There are 11 hidden switches. A switch that is on adds its own fixed numbers to the row, and there is some noise. The rows also spread widely along 14 directions, which tell nothing about the answers.
In the rows, zero is written as 128.
Known rows, each followed by its switches (1 for on, 0 for off):
[ 72 144 100 147 168 177 173 124  99 111 118 110 155 110 184  70 135 112
  64 110 121 134  93  83 155 149 146 117  99 112 150 146]
1 1 1 1 0 0 1 1 0 0 1
[144  94 153 148 147 143 192  89 146 109  67  84 128 106 164 155 122  52
 122 147 122 131 135 111  91 119 109  81 101 127  90 127]
1 1 0 0 1 0 1 1 1 0 1
[181 119 133 151 126 130  87 121 132 137 131 132 136 155 155 129 193 210
 152 153 146 145 159 155 118 130 187 152 176 156 170 108]
0 0 1 0 0 0 0 0 1 1 1
[111 132  66 145 128 139 133 150 115  86 123 138 114 120 110  99 128 171
 114  92 102 143 101 181 155 149 187  79 145 125 157  94]
1 1 1 0 1 0 1 0 1 0 1
[147  94 139 138 159  97 152 150 136 135  77 114 174 129 147 117 145  81
 116 111 179 114 115 100 134 156 187  62 107 131 170 143]
1 1 0 1 0 0 1 1 1 0 1
[119 112 132 123 140 160 159 117 132  95 127 104 171 126 172 129 123 113
 159 143 108 127 111  72 117 139 159 104 116 120 118 133]
0 1 0 0 1 1 1 0 0 1 1
[128 105 120 162  99 160 123 134 133 109 137 147 149 133 143 130 123 138
 108 136 119 118 162 113 140 153 111  74 122 108 123 146]
1 0 0 0 0 0 1 0 0 0 1
[135 147 133 170 129 176 135  81 105 138 124 141 128 112 171  73 116 104
  65 146 113 109 130 105 160 127 153 141  96 131 174 134]
1 1 0 0 0 0 0 1 1 0 1
[130 104 125 139 176 109 165 148 124 147  76 122 194 146 163 138 155 188
  90 131 199 123  97  95 101 192 176 129 145 132 128 103]
0 1 1 1 0 1 1 1 0 1 1
[138 121  99 121 125 119  84 142 134 151 116 136 129 206 125 150 167 143
 166 139  91 121  92 133 112  71 168 114 119 162 171 113]
1 0 0 0 0 0 1 0 0 0 0
[141 139 125 156 134 164 175  92 140 148 108 130 149 116 178 134  95 141
 109 145  79 142 109 101 108 101 134 164 132 158  98 113]
1 1 1 1 0 0 0 0 0 0 1
[104 120 161 146 148 137 114 156 126 192 109 145 143 173 155 134 175 104
  94 115 171 160  97 151 112 124  78 100  73 149 135 139]
0 0 0 1 1 0 1 0 0 1 1
[168 147 119 127 119 129 120 149 139 160 147 147 159 152 141 131 143 141
 142 118 121 141 123  71 135  89 162 186 130 149 148 163]
1 0 1 0 0 0 0 1 0 0 0
[ 81 137  84 144 142 181 124 133 103 122 140 162 139 173 138 134 139 155
  97 128  92 122  87  45 147 113 113 146 112 107 138 146]
1 0 0 1 1 0 0 1 0 0 1
[105 120 101 144 158 203 157 125  77 150  94 107 114 109 175  98 142 121
  91  89 113 166 121 113 144  88  71 137 105 131 161 137]
0 1 0 0 1 0 1 0 0 0 1
[151 123 140 121 125 119 127 114 158 120 114 151 111 156  96 165  93 132
 186 149 106 116  94 131  96 122 116 128 133 136  97 106]
1 0 0 0 1 1 1 0 1 0 1
[ 90 127 109 106 164 136 143 159 108 124 101 116 128 152 120 128 143 144
 151  91 151 145  84  92 128 122  68 141 129 113 124 148]
0 0 1 0 0 0 1 1 0 0 1
[114 129 133 139 147 145 149 136 147 123 134 142 181 154 153 169 121 140
 123 148  95 132  70  88  82 131 205 125 114 136  96 105]
1 0 1 1 0 1 0 1 0 0 1
[152 157 112 138 121  99 166 105 159 110 101 136 111 117 115  96  95 147
 132 140 115 109 108 127 137 130 182 156 144 131 120 112]
0 0 1 1 0 0 1 0 1 0 1
[158 167 141 137 118 120 133  98 138  68 148 117  37  82  99 108 140 100
 158 135 120 134 155 134 140 141 114 152 161 103  97 134]
1 1 0 1 1 0 0 1 0 1 0
[166 101 118 145 150 138 109 101 126 152  94 137 132 195 136 179 173 196
 134 171 154 119 125  77  97 126 129 173 157 140 151 106]
1 1 0 0 1 0 0 0 1 0 1
[ 64 158  83 112 165 127 166 158 122  95 117  94 131 122 141  65 122 137
 126  88 117 131  84 135 156 136 127 107 129 115 134 138]
1 0 1 0 0 0 1 1 0 0 1
[163  99 116 136 139 117  94 140 108 121  88 151  89 152  75 163 168 154
 152 132 137 117 106 118 123 104 126 111 146 117 158 100]
1 0 0 1 0 1 0 0 0 0 1
[150 110 126 139 114 147 133 121 119 119 106 146 143 106 132  99  75 100
 165 115  70 103 102 122 155 103 155  79 119 143 163 121]
0 0 0 1 0 0 1 0 0 0 1
[143  97 151 130 160 128 213 108 141 110  69  95 184  86 167 130 100 102
 133 134 152 116  98  54 111 162 155 118 126 126  98 122]
0 1 1 1 0 0 1 0 0 1 1
[116 130  93 143 154 137 129 151 134 142 130 130 169 158 181 105 145 168
 123 109 122 145 124 135 135 146 189 110 145 152 169 135]
1 1 0 1 1 0 1 1 1 0 1
[142 167 114 101 153 102 150 148 121 103 110 108  78  97  87 101 137 151
 157  92 159 147  91 114 134 118 171 187 153 110 132 105]
0 1 0 0 0 1 0 0 0 1 1
[152 161 151 132 128 130 172 117 149 109 137 122 109  85 118  89 100  89
 113 130 152 121 135  80 138 140 142 177 108  91 107 152]
1 0 0 0 1 1 1 0 0 0 1
[ 78 128 127 151 148 177 137  97 116 113 133 133 105 149 154 152 150 151
  89 151 141 138 127 116 115 183  37 132 132 116  88 128]
1 1 0 0 1 0 0 1 1 1 0
[117 152 162 149 125 152 130 122 129 175 137 166 170 141 172 105 104  95
  97 131 109 128  82 101 133 113 151 137  75 153 136 139]
0 0 0 1 0 0 0 1 0 1 1
[130 168 183 141 141 166 106  82 119 120 168 152  89 123 133  94 131  92
 124 160 125 118 100 126 122 157 131 173 103 122 132 125]
1 0 1 1 1 1 1 1 0 0 0
[145 100 139 131 158 132 126 128  92 123  86 155 132 115 104  92 124  89
 126 115 169  86  95  64 173 147 120 106 108 103 195 149]
1 0 0 1 0 1 1 1 1 0 1

New rows, each followed by its switches (1 for on, 0 for off):
[122 121  72 135 156 116 158 106 117  78  68 119  73 138  94 131 137 162
 130 133 141  98 119  87 142 147  86 133 171  90 123 120]
1 1 0 1 1 0 1 1 1 0 1
[ 70 125 171 124 162 144  87 146 119  86 155 123  79 161  97 136 187 116
 141 129 196 150 109 163 104 202  92  84 104  86 121 127]
0 0 0 0 1 1 1 0 1 0 1
[101 134 115 118 137 168  74 155 123  91 176 129 105 171 136 156 187 127
 199 119  92 176 115 109 108 103 149 105 128 117 138 151]
1 1 0 1 0 1 1 0 0 0 1
[179 104 144 162 136 137 168 107 118 125  94 150 162  82 141 119  93 136
  86 133 158  98 119  87 128 191 190 131 142 119 132  98]
1 1 0 1 1 0 1 1 0 1 1
[121 125  83 101 152  99 185 191 148 105  98 113 149 125 108 166 116 155
 167  80 131 150 105  62 114 107 143 134 156 109  86 146]
0 0 0 1 0 1 0 1 0 0 1
[158 143  99 121 163 110 197 134 135 139  81  96 169  98 167  80 114 153
 119 110 140 127 103 103 137 124 173 165 150 145 139 119]
1 1 1 0 1 1 1 1 0 1 1
[161 126 114 131 158 112 163 116 134 142  83 125 134 116 142 110 141 143
 124 129 136 131  90 138 129 131 182 140 142 161 158  94]
1 1 1 1 1 1 1 0 1 1 0
[138 140 140 142 115 112 139 156 140 104 137 143 114  89 102 103 104 150
 120  97 151 139 121 203 128 186 183  96 140 118 114  87]
0 0 0 0 1 0 1 0 0 1 1
[ 90 162 165 134 136 173 124  97 131 122 149 124  75 137 147 119 119 126
 139 151 120 148 126 156  96 139  46 159 112 117  79 129]
0 0 0 0 0 1 1 0 0 0 1
[162 113 113 140 146 129 162 156 132 148  93 126 148  97 154 108 131 168
 129  92 151 158 154 140 143 129 124 128 160 144 147 141]
0 0 1 1 0 1 1 0 1 0 1
[104 175  81 128 159 121 156 162 132 144 126 117  98 126 139 100 139 192
  96  88 127 175 100 206 110 138 203 159 147 152 132  77]
0 1 0 1 1 1 1 0 0 0 0
[104 147  84 131 149 132 137 144 131 116 124 132 119 153 134 121 141 196
 130 111 140 147 114 113 129 152 171 155 158 122 139 123]
0 1 0 1 0 0 1 0 1 0 1
[173 152 135 151 120 118 130 115 130 128 116 159  89 116  98 109 120 133
 115 129 133 120 116 137 132 129 139 163 139 121 126 116]
1 0 1 1 1 0 1 1 0 0 1
[109 161 134 138 126 137 148 127 156 139 143 146 114 146 139 143 126 121
 112 136 133 155 119 116 108 145  70 149 112 128  69 152]
1 1 1 1 0 1 1 0 0 0 0
[178 112 109 126 129 122  70 160 108 161 102 139 115 168 110 131 183 137
 170 112 112 139 118 143 139  43 142 110 127 155 206 128]
1 0 0 0 0 1 0 0 0 0 1
[ 76 114  97 161 161 152 178  99 130 150  76 123 151 162 195 144 126 167
  60 152 109 126  92 162  97 166 118  93 121 160 103  80]
0 1 0 1 1 0 1 1 1 1 0
[122 126 105 155 141 133 115 172  97 132 120 152 117 128 114 122 155 187
  86  84 185 147 148 128 149 180 108 120 155 105 147 134]
0 1 0 1 0 0 0 1 0 0 1
[111 127 136 161 133 183 114 100 105 100 123 117  85 115 168 119 163  85
 129 125  74 171 125 191 116 105 141  69 106 143 141 115]
0 1 1 1 0 0 1 1 1 0 1
[104 178  86 133 116 120 120 137 150  82 167 136 136 148 141  93 135 162
 142 130  81 137  98 148 149 134 232 114 141 136 137 121]
1 1 1 0 0 0 0 1 1 1 1
[137 132 153 137 141 164 127 121 130 104 169 143 126 101 145 117 123 145
 142 124 153 147 147 125 125 206 170 141 149 120 132 129]
0 1 0 1 1 1 1 0 1 0 0
[ 98 173 121 138 119 131 158 138 135  77 150 138  86  81  90  65  83  97
  95 104 124 119 108 157 162 166 141 103 100  84 109 124]
1 0 0 0 1 1 1 0 0 0 1
[120 147  81 162 141 158 132 124  98 127 109 148  81 124 131 109 145 196
  80 111 115 144 130 148 142 120 148 164 157 124 153 103]
0 0 0 1 0 0 0 1 1 0 1
[154 100 140 163 133 128 171 130 125 148  68 117 141  97 153 106 117  97
  71 123 164 112 167 142 139 140  64  73 109 119 125 144]
1 0 0 0 0 1 1 1 0 0 1
[120 193 101 115  99 126 145 158 169  86 174 116  89 102 132  86 153  81
 160  96  84 192 139 140 153  65 162 134 105 117 109 184]
1 0 1 0 0 1 1 0 1 1 1
[150 176 154 123 134  92 155 145 182 140 142 124 133 134 123 121 129  99
 145 131 132 150 101 112 111 102 171 166 108 137  96 146]
1 0 1 1 1 1 0 0 0 0 1
[140 111 129 154 130 151 115 125 137 142 136 138 194 153 183 109 133 142
 123 155  99 113 127 129 136 127 208  80 111 158 185 122]
1 0 0 0 0 1 0 0 1 0 1
[ 79 142  80 149 122 127 145 116 139  73 130 127 132 165 137 120 133 146
  79 153 112 100 108 129 126 183 225  79 112 107 124 102]
0 1 0 0 0 0 1 1 1 0 0
[109 135 125 158  98 176  88 121 118 110 179 178 122 146 134 127 113 163
 121 135  96 126 145 154 144 172 124 101 134 126 133 129]
0 0 0 0 0 0 0 1 1 0 0
[133 144  89 134  91 127 126 126 146 101 140 178 150 157 103 140  79 172
 160 145  68 102  85 102 149 130 105 111 142 129  96 120]
1 1 1 0 1 1 0 0 0 1 1
[133 161 117 100 139 126 123 138 134 111 153 172  97 139  78 152 124 151
 187 105 111 147  57  80 127 118 146 203 152 131 114 127]
1 0 1 1 1 0 0 1 1 1 0
[166 101 191 176 126 197 107  91 110 154 139 127 143 108 202 112 159 126
 104 163 141 145 178 160 109 150 120 116 114 144 149 120]
0 0 0 0 1 1 1 0 0 1 1
[100 156 101 111 138 118 133 173 147 136 147 144 141 167 124 140 127 160
 144  96 137 155  90 100 115 144 174 154 129 135 118 136]
0 1 0 1 0 0 1 0 0 0 0
[174 159 131 141  88 130  84 108 136 136 165 186 119 145 116  89  98 129
 155 144 108  94 134  93 170 138 152 156 133 135 168 155]
1 1 0 1 0 0 1 0 0 0 0
[137 133 124 137 131 169 173 105 121 132 114 124 135  98 167 113 118  88
 108 129  82 138 108 109 130  89 104 138 101 141 114 135]
1 0 1 0 1 1 1 1 0 1 0
[114 133 172 127 157 156 142  85 107  75 122 101 100  93 136  92 126  66
 145 144 145 108  94  87 127 162 138 126 108  97 128 125]
1 1 0 0 0 0 1 1 0 1 1
[174 100 100 131 127  87 133 143 133 119  84 125 128 131 106 129 135 164
 166 118 156 103 163 103 158 145  98 104 182 130 152 142]
0 1 0 1 0 0 0 0 0 0 0
[119 132 118 144 167 164 180  89 126 158  88 107 161 134 204 100 100 161
  94 152 103 118 109 129 108 123 156 158 124 157 139  99]
0 0 0 0 1 1 1 1 1 0 1
[136 103 116 141 139 128 186 127 137  97  79 113 140  92 137 165 102 105
 137 116  87 134  93 113 103 116 165  76 134 133  85  95]
1 1 0 1 0 0 0 1 0 1 1
[127 181 174 144 124 160 101 135 136 158 185 195  98 120 121 127  94 130
 127  98 145 176 119 139 122 160 102 189 125 136 103 149]
1 1 0 1 0 0 0 1 1 0 1
[119 123  94 132 135 171 160 115  99 142  93 160 171 146 138 120  90 117
 104 123  87  97  54  23 151  85 121 154  89 124 148 140]
1 0 1 0 0 0 1 1 0 0 1
[141 133 164 112 148 127 100 125 144 128 150 163 156 173 116 161 105 154
 200 155 132 101  86  48 102 150 136 170 148 125 115 137]
1 0 0 1 0 1 0 1 0 0 1
[125 103 125 151 152 175 133 113 109 117 110 127 141 148 153 169 164 152
 121 150 110 146 105 100  97 127 138 117 127 130 120 102]
0 1 1 1 1 1 0 0 0 0 1
[113 126  88 135 149 141 154 132 106 151  84 157 164 171 125 131 117 167
  78 130 140  95  64  40 135 125 117 171 110 115 140 125]
1 0 1 0 0 0 1 1 0 0 1
[113 142 150 155 139 168 142 128 109 126 132 138 130 111 156 115 172  56
  64 116 143 163  92  84 124 122 173 125  60 112 132 147]
1 1 1 1 0 0 1 1 0 1 1
[ 81 192 135 112 146 141 106 144 123 104 175 156  87 136 100  97 107 112
 161 102 117 141  76 109 146 141 102 154 116 107 115 152]
1 1 0 1 0 1 0 1 0 0 1
[137 144  48 142 141 154 144 135 113 115 123 118 142 154 157 106 182 200
  89 133 121 138 132  62 145 104 194 182 144 112 168 135]
1 1 1 0 1 1 1 0 0 0 1
[101 173  94 137 129 132 161  89 155  84 121  93  69 142 146 129 148 100
 135 164  39 136 107 130 108  61 133 137 121 132  81 123]
1 0 1 1 0 0 0 1 0 0 0
[137 150  89 146 131 109 168  97 152 116  94  90 155 151 176  79 127 171
 112 168 108  95 127 119 132 128 201 138 143 140 141 110]
0 1 1 0 0 0 1 0 0 0 1
[125 167 160 140 130  68 137 136 180  91 138 125 115 121 118  79 116  94
 136 136 169 117 132 195 138 205 147  64 125 117 102 143]
1 1 1 1 0 1 1 1 1 0 1
[155 122 152 161 121 121 136  94 135 154  87 156 135 145 130 123 120 149
  84 176 148  92 103 149 114 152 105 122 114 137 117  90]
1 0 1 0 0 1 1 0 0 1 1
[161 142 166 132 122 108 161  71 163  87 111 108 133 120 145 106 112  97
 159 186 127  90 119  89 117 145 185 147 126 119 106 127]
0 0 1 0 0 0 1 1 1 1 1
[166 117 164 135 130 111 143 133 141  90 117 102 134  79 128 105 141  90
 157 126 153 133 141 144 138 154 141  71 134 124 124 132]
1 1 1 0 0 1 0 0 0 1 1
[122 132 136 170 110 175 119 123  94 114 132 158 119  97 138  87 131  67
  82 119  85 131 118 141 168 104 124  62  72 118 157 142]
0 0 1 1 0 1 0 1 0 0 1
[115 165 147 138 103 112  59 135 147 133 178 196 111 207  95 166 153 131
 138 156 121 125  75 131 105 151 168 124 103 137 112 116]
1 1 0 1 0 0 0 1 0 1 0
[120 148 142 119 146  82 141 172 135 119 100 135  94 124  81 123 168  72
 122  78 199 165  81 135 132 141 137 108  93 110 120 147]
0 1 1 1 0 0 1 1 1 1 1
[178  79 135 149 145 151 140  94 104 105  80 133 120  97 118 133 119 136
 152 139 120 102 122  98 138 131 156 114 155 127 167  96]
0 0 0 1 1 0 0 0 1 0 1
[142 137 113 110 135 115 128 164 127 122 118 168 119 129  63 137 103 125
 176  89  98 132  48 109 141  91 135 129 125 130 132 115]
1 0 1 1 1 1 0 0 0 0 1
[147 141 132 132 149  87 165 125 127 111  78 132 106  90  93  93 110 118
 115 113 155 101  78 132 145 145 206 127 130 121 149  91]
0 0 0 1 0 0 0 1 1 1 1
[144 102 119 178 117 202 112 132  86 155 131 162 115 113 164 136 161 138
  71 105 115 164 174 145 136 124  99 115 122 133 154 137]
0 0 0 1 1 0 1 1 0 0 0
[132 145 147 164 103 138 134  79 164  91 142 123  98 159 153 164 167  80
 109 194 106 129 153 102  87 134 130 116 103 111  64 148]
1 1 1 1 0 0 1 1 0 0 0
[140 108 156 134 149 195 154 103 109 137 110 116 128  97 178 129 119 101
 157 127 109 150 144  70 119  97  63 150 123 127 122 158]
0 0 0 1 0 1 1 0 0 0 1
[101 115 128 141 163 112 117 157 135  92 108  84  78 159 123 175 224 133
 133 126 179 167 156 144  87 150  91  83 149 100  95 137]
1 1 0 1 0 0 0 1 0 0 1
[171  94 139 169 126 147 157  88 109 120  64 122 118  98 136 133 134  97
 100 146 121 116 133 111 133 116 114  92 118 129 136 110]
0 1 1 1 0 0 0 0 0 0 1
[129 128 100 176 100 174  96 150 108 159 141 167 144 154 176 115 152 144
  84 110 106 156 167 135 152 115 115  92 112 138 161 164]
0 1 0 1 0 0 1 1 0 0 1
[130 146 100 170  87 163 118 107 147 116 150 181 114 173 127 180 117 148
  91 159  71 139 115 124  90 121 189 131 107 124  88 102]
1 1 0 0 1 0 1 1 1 0 1
[166 156 167 147  98 136 122  71 138 120 127 159  98 142 106 129  98 117
 134 176 132 100 112  94 114 142 116 179 113 116  98 118]
0 1 1 0 0 0 1 0 0 0 1
[145 136  86 160 131 120 150 122 148 121  95 129  93 151 119 179 149 181
  94 152  97 146 116 158  77 107 186 132 147 133  90  65]
1 1 0 1 1 1 0 0 0 0 1
[122 160 152 157 138 121 130 133 142 102 157 141 125 104 116  97 112 145
 100 123 133 137  85 207 115 204 244  98 131 136 124  63]
1 1 1 1 1 0 0 0 0 0 1
[135 176 148 119 137 123 123  88 148 121 137 126  99 169 142 123 139 116
 173 168 112 123  89  74 100 105 162 203 122 129 109 134]
0 1 0 1 1 0 1 1 0 1 1
[115 164  95 129 138 138 155 123 137 106 121 104 100 138 146 113 155 140
 135 125 113 157 122  89 125  98 135 172 134 117 111 146]
0 1 1 1 0 0 1 0 0 0 1
[133  98 161 124 174 119 149 171 114  95 117  94 136  86 123 136 206  53
 124  89 199 164 117 101 129 166 147  68 104 103 137 152]
1 1 1 1 1 1 0 1 0 1 0
[118 124 127 130 114 114  65 137 148 108 155 183 106 208  83 184 148 153
 170 151 134 120  98 127 107 173 140  98 136 125 121 120]
1 1 0 1 0 0 1 0 1 0 0
[160 108 164 156 150 180 114  70 100 125 121 143 154 135 169 129 131 163
 135 186 114  94 119  73 113 150 154 162 145 131 152 105]
0 0 1 1 0 1 0 1 0 0 1
[ 81 180 108 116 129 107 155 150 165 150 122 144 110 176 128 133 105 143
 130 112 136 160  98 147 115 129  32 145 113 132  59 154]
0 1 0 0 1 1 1 1 1 1 1
[114 126 118 127 147 169  98 128  99 124 140 160 138 164 129 122 128 164
 155 129 120 119  85  81 136 146 138 141 130 120 164 124]
0 1 0 1 1 1 1 0 0 0 1
[124  85 157 148 110 176  76 138 110 126 139 184 128 164 102 180 146  82
 135 127 125 139  99 107 116 127 109  66  73 117 144 138]
1 0 0 0 0 0 1 0 1 0 1
[155 124 117 167 127 120 168  98 149 123 102 124 168 122 158  77 117 155
  76 164 147  84 154 107 169 169 143 117 138 125 153 134]
1 0 1 0 1 0 0 0 1 0 1
[130 126 125 150 141 172 156 109 106 123 114 137 147 103 161 108 106 101
  96 122 114 121 109  60 139 132 165 138 108 116 144 137]
1 1 0 1 0 0 1 1 0 0 1
[135 144 153 144 137 111 108 115 129  98 120 143  89 151  83 150 153  83
 125 148 119 122  54 149  96 129 205  99  94 123 121  80]
1 1 1 1 1 0 0 1 0 0 1
[164 122 151 128 144 153 132  63 102 106  95 127 123 128 129  98 113  87
 156 175 106  67  85  46 139 100 129 158 110 114 162 125]
1 0 1 0 0 1 1 1 0 0 1
[130 177 128 141 106  91  97 174 145 142 159 185 136 147  95  92 131 163
 111 110 140 137  82 180 151 149 203 118 114 139 144 110]
0 0 1 1 0 1 0 0 0 1 1
[139 103 108 147 126 118 167 166 148 115 103 112 184 120 171 132 164 103
 102 110 153 154 157 108 138 138 143  52 112 122 122 172]
1 1 1 0 0 1 1 1 1 1 1
[ 95 168 129 123 141 162 123 112  93  91 146 128  62  94 110  59 109 130
 139 102 118 128 104 167 161 158  80 149 138 111 136 122]
0 0 1 0 0 0 1 1 0 0 0
[167  82 140 130 162 119 158 103 104 104  47 136 103  94  92 141 124 129
 152 128 170  98  94  86 132 154  82 130 164 112 132 107]
1 0 1 1 0 0 1 1 1 1 1
[132  96  74 157 137 136 148  85 115 118  50 122 125 171 135 134 140 131
  93 167  87  84  88 114 128  96 158  78 106 135 167  83]
1 1 0 0 1 0 1 0 1 0 1
[137 124 201 142 127 143  58 129 122 146 155 148 142 186 136 151 176  86
 155 147 156 141 108 135 101 141 123  95  83 141 142 141]
0 1 1 0 0 0 0 1 0 0 1
[117 118 197 131 162 141 130 113 147 147 135 133 155 161 157 166 143  73
 137 153 177 133 109  60  94 173 102 133  96 134 106 163]
1 1 0 1 0 0 0 1 1 0 0
